Every row belongs to one group in each of 3 separate groupings. Each group adds its own fixed numbers to the row, and there is some noise. The rows also spread widely along 13 directions, which tell nothing about the answers.
Known rows, each followed by its group in each grouping:
[  2  -5   1  -5  -3  -3  -8   3 -11  10  -5  -1 -14  -3   3  -7 -10 -10
  -2  10   7   1  -9   4   6   1  13   9   2  -3   6 -13   5   0  18  -5
   4   6  -8  -7  -8   6]  q_248 G Dolol
[ 14   1   0  22 -28 -13 -22 -29  -1  11   9 -10  19   4 -55  -5   0   2
  29  -6   2 -14  -4  12 -20 -35  11  22  21  25 -37  23  30 -21 -29 -25
 -35 -17  40 -33 -28  44]  q_248 X Dolol
[-12   1  10 -15 -16  15  -3 -14   3  23  -5   3 -13  -1  11  19 -10  -8
  -7  -1  -9  23   4  -7   6  19  -9 -11 -11 -10   4  -8  -9   4   4  -7
   1  -5  11  16 -16   9]  q_340 L paga
[ 18  14  -5  10 -28 -13  15   7  -6  25  -5   1  18 -24  -6  -2  12  -1
  28  -6   8 -14   0  -4 -14  12  19 -14  35  -4 -12  18 -18  -8 -21  14
  20  -8  15  -3   5  18]  q_340 N Godi
[ 28  14   2 -25 -24   0   0 -23  -1  77 -22  13   5 -26 -18 -20   2 -15
  14 -26   7  16   4 -30  17  12   5 -14 -20   8  13 -29 -10   3  17 -14
   9 -11  -2  -2  15  32]  q_284 G Godi
[-27  -6  19 -11 -27   1  22  27  13  -6   0  27  -3   0  25 -11  -3  -4
  -4   0  18  18   4  -6  19   7  17  21  27  -5  15 -19 -18   1   4  -8
  23  21 -27  -9  25   1]  q_933 D paga
[-40  16  21   0 -13   0  -7  -3  29  -2  -1  -1  -6  -4  -3  33 -23   1
 -31 -18   7  10  -9  -2  -2  38   4 -11   8   3   8  27  -8   4 -13  36
  10  -3  11  14  -3 -12]  q_933 X Godi
[-12 -11   0   6  -4   1  -7   8   2  20   2   2  -4  11  11 -22   6 -33
   9  23   2  -1 -14 -25  15  -7 -11  -1  -3   9   4  15  -3  10  26   4
 -11  16  26  -9  -7   8]  q_261 N Dolol
[ -1   2  -6  -5  17   4 -15   3 -15  16  -3   2 -15   4   8 -11 -21 -18
  -8   5   4  10  -4  -1   0   8   3  -1 -18 -21  15  -2  -2   5  30   8
   7  12   1   6  -2  -9]  q_203 C paga
[ 29  -3   6 -13   9   8 -28   0  -8  11  10  -4 -14   7   4 -19 -12   0
  27 -15   7  -3  10  12   4   3   8 -25  23 -12  -3  -4  10 -13 -22 -20
  -7   8   6  -9  -6  15]  q_203 L paga
[ -1  -1   1  14   9 -13 -11  12  -9   4  -1 -20   0  17 -14 -11 -12 -20
   0   5   9 -20 -22  15 -18 -12  16  17  12   6  -6  31  14  -2 -10   2
 -22   2  24 -18 -12  18]  q_284 C paga
[ -6  15   6  -8 -17 -15   3  -3   3  30 -11  -4  -9  -1  -9  20 -19 -11
 -42   8   1  10 -22   5 -24   9  12  30 -19 -15   0   0   3   6   9  -3
  -1 -20  13  -2   6  20]  q_261 D paga
[ 10  -3  -7  -3 -17  -7  -6  -7  -6  36  -7   2  11 -14 -22 -29  -3 -18
  18  -5  21   1   7  -1   7 -14   2   4   5  19   4   5   0  -5  22   0
   8   2  -3 -21  -4  10]  q_261 G Dolol
[ 27  16  -7 -10  10 -18  -2  16  -9  19   4   5  -5 -10  12  -6  -6  -6
   7   2   7  -7 -13 -12  -8  10  22  -7  11 -21  12  -6 -10   4   6   6
   9   9  10  -5  39   5]  q_933 N Dolol
[-23  -7  19  -7   1   7   3  11 -14  21 -19  -6  -5  25   9  14 -15 -20
 -24   0   2  11 -15  16 -12   4  19  22  -8 -19 -11   6  -2   5   1 -11
   3  -8  -9   8 -23  13]  q_284 L Dolol
[  0   9   0  -5 -14 -19   2  19  10  -8   8   9   0  -7  11  -6   3   2
   3  15   4  -3 -11  -8 -13   6   8   7  16  -2   2   3   1   4   3   2
   1  13  24 -12  32   4]  q_248 D Godi
[ 30  20 -14  -6  10 -30  15  10 -23  18 -15  -3   1 -25  11   9   2 -11
   2   4  -6 -10 -19  -7 -16  22  16 -17  -5 -19  16   1 -10  18  19  26
  16 -11  12  22  29  -3]  q_340 D Dolol
[-11  -8   7  -3 -21  12 -19 -12   5   9   4  -3 -13   3  -3  -2  -3  -8
   3   9   2   8   2   5  -1   6 -13  -2   1   6  -8  12   9  -3   4  -8
  -6  -2  22 -14 -36   8]  q_203 L Godi
[ 11   4  12  -9 -14  13 -31  -2  21   6  13 -11 -14  -8  -5 -16 -23   8
   4   3  30 -15   8  14   1  12  17  -3  29   0   3   4  13 -20  -8  -4
  17  11  -7 -25 -20   2]  q_248 C Dolol
[-31 -13  10 -10 -24  -1  -2 -25  -1  16 -14  -7 -24 -12 -14  21  -9 -19
 -30  -3   2  20  -5   3  23  12 -19   9 -23  31  21  -5   2  12  31   7
  -8 -16  -9   9 -42  -4]  q_261 G paga
[ -4  10   7  -6 -39   5  21   5  20   5  -5  22   2  -2  17  13   3   5
  -1  15  -7   6  -6 -12 -13  21  16  17  12 -16 -17 -14  -8   2 -14 -19
  14  -5  22  -5  17  25]  q_203 D Dolol
[  3   9   5  -2  14  -7 -21  21   8   8  -3 -13 -25  15   9 -15 -28 -12
 -18   6  14 -16 -33   5   7  12  26  12  15 -12  13   4  13  -2  -8   9
   0  17   2 -23  15  18]  q_284 G paga
[-22   9   2   0  -1 -14  10  21 -13  13 -13  -1   2   5  13  11 -13 -18
 -30  14   1  12 -18   8 -28   7   8  19  -8 -23   2  15  -9  11  23  19
  13   3   7   5   8  -5]  q_340 D Godi
[ 21  15   3 -11  -4   7 -12 -18   7   1   5  -7 -23   3  11  45 -13   9
 -16  21 -28   1 -13   4 -41  32   0  -7 -12 -36 -23  -9  15   6 -18 -19
 -13 -19  57  14  -9  16]  q_203 D Dolol
[-20  -2  16   9  10 -12 -10  18  -3   2  -5   4  10  28   4 -13  -9 -20
   0  -8   4   4  -9   2  -6  -9   6   0  12 -11 -13  22   6   2 -12   7
  -9  18  11  -5   7  12]  q_261 D Godi
[ -3   9   3  -8  -4 -20  18  19 -13  12 -12  -2   6  -9   0  10  -4  -8
  -9  -2   8  -5 -13   6 -19  10  28  11   7   0   7   5 -11   6   2   2
   9  -7  -9  12  13   4]  q_248 C Dolol
[-16 -12   6   5 -22   8  12   6 -12   7 -11  11 -10   1  11  -8   5 -18
   5  12   2   4  -3  -2   8   7   8   9   2  -6  -6  -4  -4   3  16  -5
  12   6  -5   3 -28   9]  q_203 C Godi
[ -3  -5   1  -1 -23   0 -17   1  14   3  10   3  -1  -4  -7 -18  -3  -3
  14   6  16   2   7   4   3  -6  -6   1  23  14  -7   7   7 -11  -2  -6
  -1  18  16 -32  -2   7]  q_261 G Godi
[-12   1  32 -31 -15  -1   7 -18  -4  35 -20  10  16   6 -12  31  -7   0
  -7 -50  -7  33  19  -1  -1   9   5  -9  -5   6  -8 -17 -11   4 -29 -33
 -13 -19 -16  29   1  26]  q_261 L Dolol
[  5 -12   4 -28 -41  34  -2  -4  35 -26  22  17 -40 -25  41  11   4  15
   4  55   3   6  20  -8  10  29 -14   7   9  -2   6 -43  -1   3  24 -34
  17  16  24 -17 -14 -12]  q_284 C Dolol
[-35   1   2 -22   6 -27   9  26 -10  -1   1  16  15  31   6  15 -16  -8
 -38  14 -10  37  -9   8 -44 -31   7  59 -15  -9  -9  -3  -4  15  13 -40
 -30  17  17 -11  57  10]  q_261 L Dolol
[-10  -7  10  -9 -15  -6  -3   3  -5 -15   9   3 -14 -17  -4  19  -6   7
  -6  -5  11  11  12  23  -8   3   4   7  21   7   1  -3  -1  -3   5  -4
   5   0  -5  -3 -13 -14]  q_933 X Godi

New rows, each followed by its group in each grouping:
[-35 -15  33 -14   8  15  -6  39  15  -9  10  -1   6  36  31   7 -13 -10
 -10  -1  10  15  10  19 -29   5  -2   3  33  -7 -14  19  -5  -1 -22 -20
  -8  26  15  -5   2  -9]  q_284 D Godi
[-17  -9   0  14  17 -28  23  24 -42  -4 -20   3  13  22   1   8   4 -27
  -1   4 -12  -2 -21   7 -18 -18  21  20  -5 -10 -15  15  -2  15   4  -2
 -17   2   2  21   6  14]  q_261 C Dolol
[ 22 -11  -3  -3 -17  -4  -1   7 -24  25  -5 -11 -16 -24  -2  -6  -4 -12
  -7  21  25  -5   6  37 -25  -3   8  11   4 -16  -7  -1   4  -6  35   0
  31 -15 -11 -13 -40  -8]  q_261 D Godi
[ 12  -6   6   0   8 -15  18  26 -35   9 -19   6  -9   4  17  -8   9 -19
  12  -7  -7  -8 -13  -1   3   6  24  -8  10 -10   0  -9  -4  10  -2 -10
  -4   5 -12  19   2  19]  q_203 C Godi
[-20   0   2  10  -7   6 -20  -1   8   7  14  -2  -1   9  -2  -7 -14 -10
   3  10  11   5  -2  -4  -2  -1  -2   4  10  -5  -2  22  -3  -8   5  12
   2  11  22 -12 -15  -6]  q_248 N paga
[ 15 -13   8  -9   9  -7 -14  16 -17   9   4 -18 -29   7   7  -5  -9 -15
  -8   8  12 -10 -13  19  -2  -8  11  16  18   5  10  -7  11   0   4 -23
 -18   4  -1 -19 -17  10]  q_284 N paga
[ 29  27  17 -24  -4 -14 -14 -13  20  12  -5  -5 -10  -9  -8  12 -14  13
  -2 -35  -3 -12  -9 -12   5  34  23 -21  19  10  12 -12  12   2 -43 -13
 -17  -7   8   2  26  33]  q_203 C Dolol
[ -2  -9  -2   9 -30   4  22  22   1  19   6   8   4   5  12 -16  19 -19
  23  22   1  -6  -9 -16  -9  -6   8  12  27   5 -14   9 -14   0  -7 -24
  -7   5  32 -17   2  27]  q_203 N paga
[-27   4  16  -9   5 -10  21  12 -12  28 -24  -1   4   5   6  17  -7 -30
 -25 -15   0   9 -20 -13  -2  23  12  -3 -13   3  20  13 -18  21  14  15
   0  -6 -10  32   5   2]  q_933 C Dolol
[ -6  21   2   9  16 -19   3  15 -17  19 -10   0  27   8 -13   7 -13 -10
   4 -27   4   0  -8   4 -35  10  24 -15  10 -25 -11  35 -13   1 -21  26
   6   0  16  17  23   6]  q_933 C Godi
[ 21   4  10  10   5   1  -6   8 -26  41 -13   3   4  13  -2 -19  -6 -23
  16 -10   4  -3 -10   2 -14  -3  24 -12   5 -44 -21   2   4  -8  -6  -3
  12  -2   2   1 -12  31]  q_933 D Godi
[ -7  -6   0   5   2 -12  -7  20  -6 -17   9 -10  16  14 -11  -8  -7  -4
   9   2  15 -12   2  28 -32 -16  14  20  34  15 -14  32  10  -6 -16 -11
 -15  12  16 -25  -4   2]  q_203 C Dolol
[-28 -12  25  -3  -6  27 -10  24  19  17   2  -7 -33  29  41   1  -9 -27
 -23  34   0   1 -25 -15   4  22  -4   3   5 -14  -2   6  -2   9   4  -9
  -5  19  27  -6 -25  13]  q_284 N Godi
[ 11  -1 -10  -9 -35 -20  28  27 -13  40  -4  11  19 -30  -6 -43  24 -20
  25   6  31  -2   1  -6  -4 -12  15   9  24  21  12  12 -22  -1  27  -1
  22   2  -5 -26  24  10]  q_933 L Godi
[ 10   5   4  -3 -46  19   1 -13   5  30  -3  -7 -13 -24   0  13   0   1
   4  15   6   1   5  11 -14  26   4  -9  10 -16 -16   5  -7 -11  -4   0
  29 -23  16  -2 -43  15]  q_340 L Godi
[  7  -1 -15  11   6 -15 -16   6 -12 -22   2   0 -29  -5  12 -24  -1 -13
   8  28   3 -19 -21  -3  14   6   3   0   2  -3  12   5  16   8  30  22
   0  21  13 -14  -7  -4]  q_203 C Godi
[ 61   8  12 -34  10  -4 -34  -7   1  17  12 -25 -33 -19  -2   6 -11  10
   9 -18   3 -20   5  12 -15  26   2 -41  25   8   9 -13  24  -6 -28 -34
 -25  -6  21  -6  -8  21]  q_203 C Godi
[ 30  10  -8  -1 -13 -23  16  -3 -22  15 -15   0   5 -30  -2   2  14  -8
  19  -2   0 -10  -7  -2  -1  10  13 -12   8   3   7  -1  -4   9  11  14
  12 -16   3  10   4   7]  q_340 D Dolol
[ 16  21   1   0  12 -30 -16 -15 -12  13 -15 -11 -17   8 -13  20 -13  -9
 -21  -5 -16 -11 -41  -8  -4   6  22  17 -18  -7   2  -4  21  14  -7   2
 -31 -14  20   0  10  33]  q_284 N Dolol
[ 29  -2   0   5  33  -7 -20   1 -31  15  -8 -21  -1   7  -2  -3  -7 -21
  18  -3   3 -17  -9  19 -22   0   7 -23  -1 -19 -11  21  14   2   3  13
  -4  -8  22   9 -26  -1]  q_284 D Dolol
[-26   1  -1  27  -5 -19  -3 -11 -10  -4 -16   0  -8  14  -4  -8   7 -30
   5  13 -15 -11 -46 -28  34   4   6   3 -21  10   3  24  13  17  13  34
 -18  -4  20   9 -17  22]  q_248 L Dolol
[  9  -3   3  -5  10 -12 -12  -9 -18  -5  -6   2  -7  14   1   3   0  -8
  12   0 -16   3 -13  -2   4  -6   6   2  -8  -5  -9  -7  15   9  -4 -14
 -24   0  19   2   1  21]  q_284 L Dolol
[  7  -3  15 -13 -20 -11   4 -13   4   5  -6 -14 -24 -25   3  30  10 -10
  -9  -1  -8  -8  -7  -2   2  34 -18 -31   1  22  10   5   5  16  -1   7
 -14 -25  23  21 -29   4]  q_261 D Godi
[ -7  -4   7  -5   7   1 -18  -7  -7  -5   2   1  -5  13   1  13 -13  -3
  -1   2  -2  10   2   8  -7  -6   1  13  -1  -9  -8  -3   5   2   3 -11
 -11   6  13  -5 -11  -2]  q_284 N Dolol
[ 16   4 -12   1  -4 -24 -21 -23 -13  -6  -2   6 -15 -15 -10 -23   3  -6
  25  -4  -3   0 -10 -14  41  -9  -4  -6  -3  16  21 -10  15   5  18  11
 -16   8   3 -14   6  15]  q_340 L paga
[ 13  11  -1  -5  -6 -15  -6 -14 -10  26  -3 -15 -21 -30 -12  13  -8 -12
 -12 -10  12  -6 -13   0   7  25   3 -15  -1   8  29   8  -5   6  15  29
   7 -20   1   8 -16  -8]  q_933 N paga
[-13 -14  -1  -4   7   2  -3  20 -10  11   8 -18 -17   0  20  -4   3 -27
  -1  26   2  -1 -15  -1  -7  10 -15 -16  -3   8  14  28  -9  10  26  12
  -7   1  29  11 -20 -16]  q_248 L paga
[ -7   9  12 -10 -16  -6 -15  -1  17   6   3 -12 -21  -9 -14  -1 -27  -3
 -29  -5  28  -5 -10  14   5  15  17  18  15  11  25   6  10  -6   3   9
   6   2 -14 -23  -9   4]  q_933 C paga
[ -2   9 -13  -5   9 -18  -6  25  -6   5   2   3 -15  15  15 -19 -13 -14
 -14  25   0   1 -31  -5 -10  -4  15  25  -5 -16  11   4   3   9  19  -2
  -8  16  19 -19  37  12]  q_203 L paga
[-10  13  18 -10   7  -4  -9  14   8  54  -8 -24  -1  19  -6  14 -26 -24
 -37 -13   9   0 -27  -1 -28  15  14  10   0  -1   8  27  -5   5 -17  -2
 -17 -13  21  -1   1  22]  q_284 N paga
[  6   3   0 -13   3   5  -5   2  -6  36   8   1  -5  -5   6   2 -10 -16
  -1   1   6  14   3  -9 -13   8  -4 -11  -3 -16  12   1 -17   2  17  -4
   2   2  18   3   5  -4]  q_933 N paga
[-10 -22  10  -4   6   5  10  43 -28  23   4   8  27  21  16 -26  11 -21
  33  -1  11  14  15  11 -28 -24   8  -6  29 -12 -23  20 -19  -7  -5 -27
   2  20   6   1   5   3]  q_248 L Godi
[-25   8   4 -13 -28 -11  10 -10   2  20 -18  13   1   4  -8   9  -8 -10
 -28   0  -3  23 -15  -9   2   2  12  42 -22   6   4 -11  -1  12  17 -15
  -5  -9  -6  -8   9  22]  q_203 L Dolol
[ 23  -4  13 -19   9   0 -10   9  -9  22  -4  -6 -12  -8  11 -15   2 -13
  17 -12   8  -8   2  -6   6  14   4 -27  11   6  13  -5   1   5   0 -11
  -6   9   2   5  -1   9]  q_284 C Godi
[-15  -6  10 -16 -34  -2   1  10  -3  84  -5 -13   6   1 -26 -22  -7 -39
 -34   8  31  18  -8   4 -30 -28   2  50  -6  25  10  15  -5  -2  41 -35
 -11  -8   0 -44 -16  25]  q_933 N Godi
[-21   8  -1  -5 -22 -21  24   0 -16  27 -21  13  15  -7 -11  15   0 -16
 -24  -1  -4  24  -9  -1 -26   2   5  30 -25  -2  -1   5 -11  17  30   4
   5 -15   6   7  12   3]  q_203 D Godi
[  8   5   3 -10 -20  -2  -7  12   9  -3   4   2 -33  -8  28  -5  -1  -1
  -5  31  -2  -6 -18  -6  11  17   7   1  13 -10   8 -13   6   3   6  -9
   3  14  14 -17   6  19]  q_340 L Godi
[ -6   3   3 -13  -1   6 -17  14   7  10  13   8 -23  20  25  -6 -11 -12
 -14  33  -7  14 -19 -11 -15   3  -1   9  -8 -30  -4  -3   6   4  13 -20
 -11  22  38 -18  19  18]  q_933 L Godi
[-30 -12  15   5  -1  16  25  35 -13  -4   4  16  22  25  20  14  -5  -8
  13   2   0  18  16  14 -37   0  18   3  29 -36 -28  14 -27  -7 -26 -17
  12  15   8  20   4  -2]  q_933 C paga
[ 10   5  17  -5  23  -4 -20   1  -8  41 -14 -24 -29  11   5  -2 -19 -31
 -16 -17   4 -13 -31 -11  20  22  10 -20  -7  -3  24   6   5   9  -2  14
 -13  -7  -1  12 -17  18]  q_284 N paga
[-29  -3  17  -7 -20  -1   1   7  16  18  -3  -4  10  15 -13   9 -10 -12
 -21  -8   8  10  -8   3 -16  -5   7  29  13  27  -5  19   2   2 -10 -24
 -23  -4  15 -15  -4  19]  q_203 X Dolol
[-24  -1   5  -8 -33 -13   6 -11  13 -27   7  19   4  -7   0  11  13   9
   9   6  -9  13   0 -15  15   1  -4  14   7  27   0  -5  -1   8  -1 -10
 -14   4  17  -6  15   6]  q_248 L Dolol
[-40 -15  29   2  -2  -3  -5  12   4 -18  -4  -3   7  18   3   8  -6 -12
  -5 -17  12   8   5  18   0   3  -5   3  23  16  -4  25   3   4 -11  12
  -5   9  -4  -1 -25 -13]  q_284 D Godi
[-19 -11   0   9  -5  -6   0  -9 -28   3 -15  -4  -8  -1  -3  17   1 -20
  -2   4 -12  12  -7   9   1   1  -8  -2  -8   1  -5   8   1   8  18  12
  -7  -2   7  13 -35   1]  q_340 G Godi
[-19 -22   2  -7 -16   9 -20  17  -3  19  20   0   2   2  -2 -30  -7 -16
   2  25  34  16  20  17 -17 -32 -10  31  17  12   0  11  -4 -12  40 -19
   6  25   0 -43 -22 -20]  q_248 N Godi
[ -1   9  18  -7  17 -11 -15  21 -23  68 -16 -18  10  24 -17  -1 -34 -25
 -34 -28  22   9  -9  27 -41 -10  31  18   1 -30 -12  19  -5 -10  -9 -10
   4  -7 -18  -4  -3  22]  q_261 N Godi
[-23   6  -2  -7 -17  13 -10 -11  19   7   9   2  -8 -20   4  15 -10  -5
  -7  10   9  15   7  -5  -5  34 -21 -25  -4   0  12  18 -14   5  22  36
  23   5  28   4 -14 -31]  q_933 G Godi
[ 13 -10  10   9  13  15 -15   5 -24  -1  -6   8 -27  25  29  -1  -6 -15
  10  18 -17   2  -8   7  -6   6   7 -12  -3 -53 -27 -15  15  -1   0 -13
   1  10  16  10 -30  16]  q_203 D Godi
[ 21   9 -15   7   7 -22  12   6 -29 -21 -12  15  -6 -11  15  10   4   2
  15   9 -12  -8 -11   5  -7  14  22  -2   0 -32  -8 -13   0  11  10  18
  19  -3   3  17  15  -5]  q_203 D Dolol
[-18  -3   6  -4 -13  15  -8  -3  -1  17  -6  21 -16  20  12 -10 -12 -17
 -11  20  -9  21  -7 -17   3  -2   2  24 -23 -27  -8 -19   6   4  24 -24
  -4  19  10  -9  -3  22]  q_203 C Godi
[-12   7  13  -9 -22  -2  -1   2  23  22  -4  19   1   3   6 -20  -9 -12
  -1  -7  10  13  -3 -26  22   6   4   6   3   0  10 -10  -4   0   4  -2
   6  13   1 -10  25  19]  q_261 D paga
[-30 -16  -3  16 -31   4  -3   6  -1  11  -1  12   4 -12  -2 -38   2 -24
  13  13  35   5  10   0  27 -11  -5  12  13  13   5  20 -13  -5  41  32
  35  17 -20 -25 -31 -20]  q_261 N Godi
[ 13   0   9 -31 -20   7   6  14  12  52   3  13 -10 -13  25 -12   9 -17
   6   8   4  14   7 -33   2  14 -10 -17   3   2  14 -20 -22   7  15 -29
   0  12  18  -1  28  16]  q_261 N Godi
[ -2   3  16 -21 -12  -4 -11   5  15   4   3  -1 -29  -4   9   6 -13  -3
 -23   9   5   2  -8  -3   3  17   2   5   3   6  13 -13   9   5   4 -17
 -10  10   5  -8   5  13]  q_261 C Godi
[ -9 -15   1  16   6 -16  19   1 -47  -2 -26  -2  -2   7   3  16   8 -27
   0   3 -13   0 -14  17  -8  -1   9   8 -13 -13 -12   9   1  17  20  12
   0 -18  -6  27 -40  -1]  q_203 D Dolol
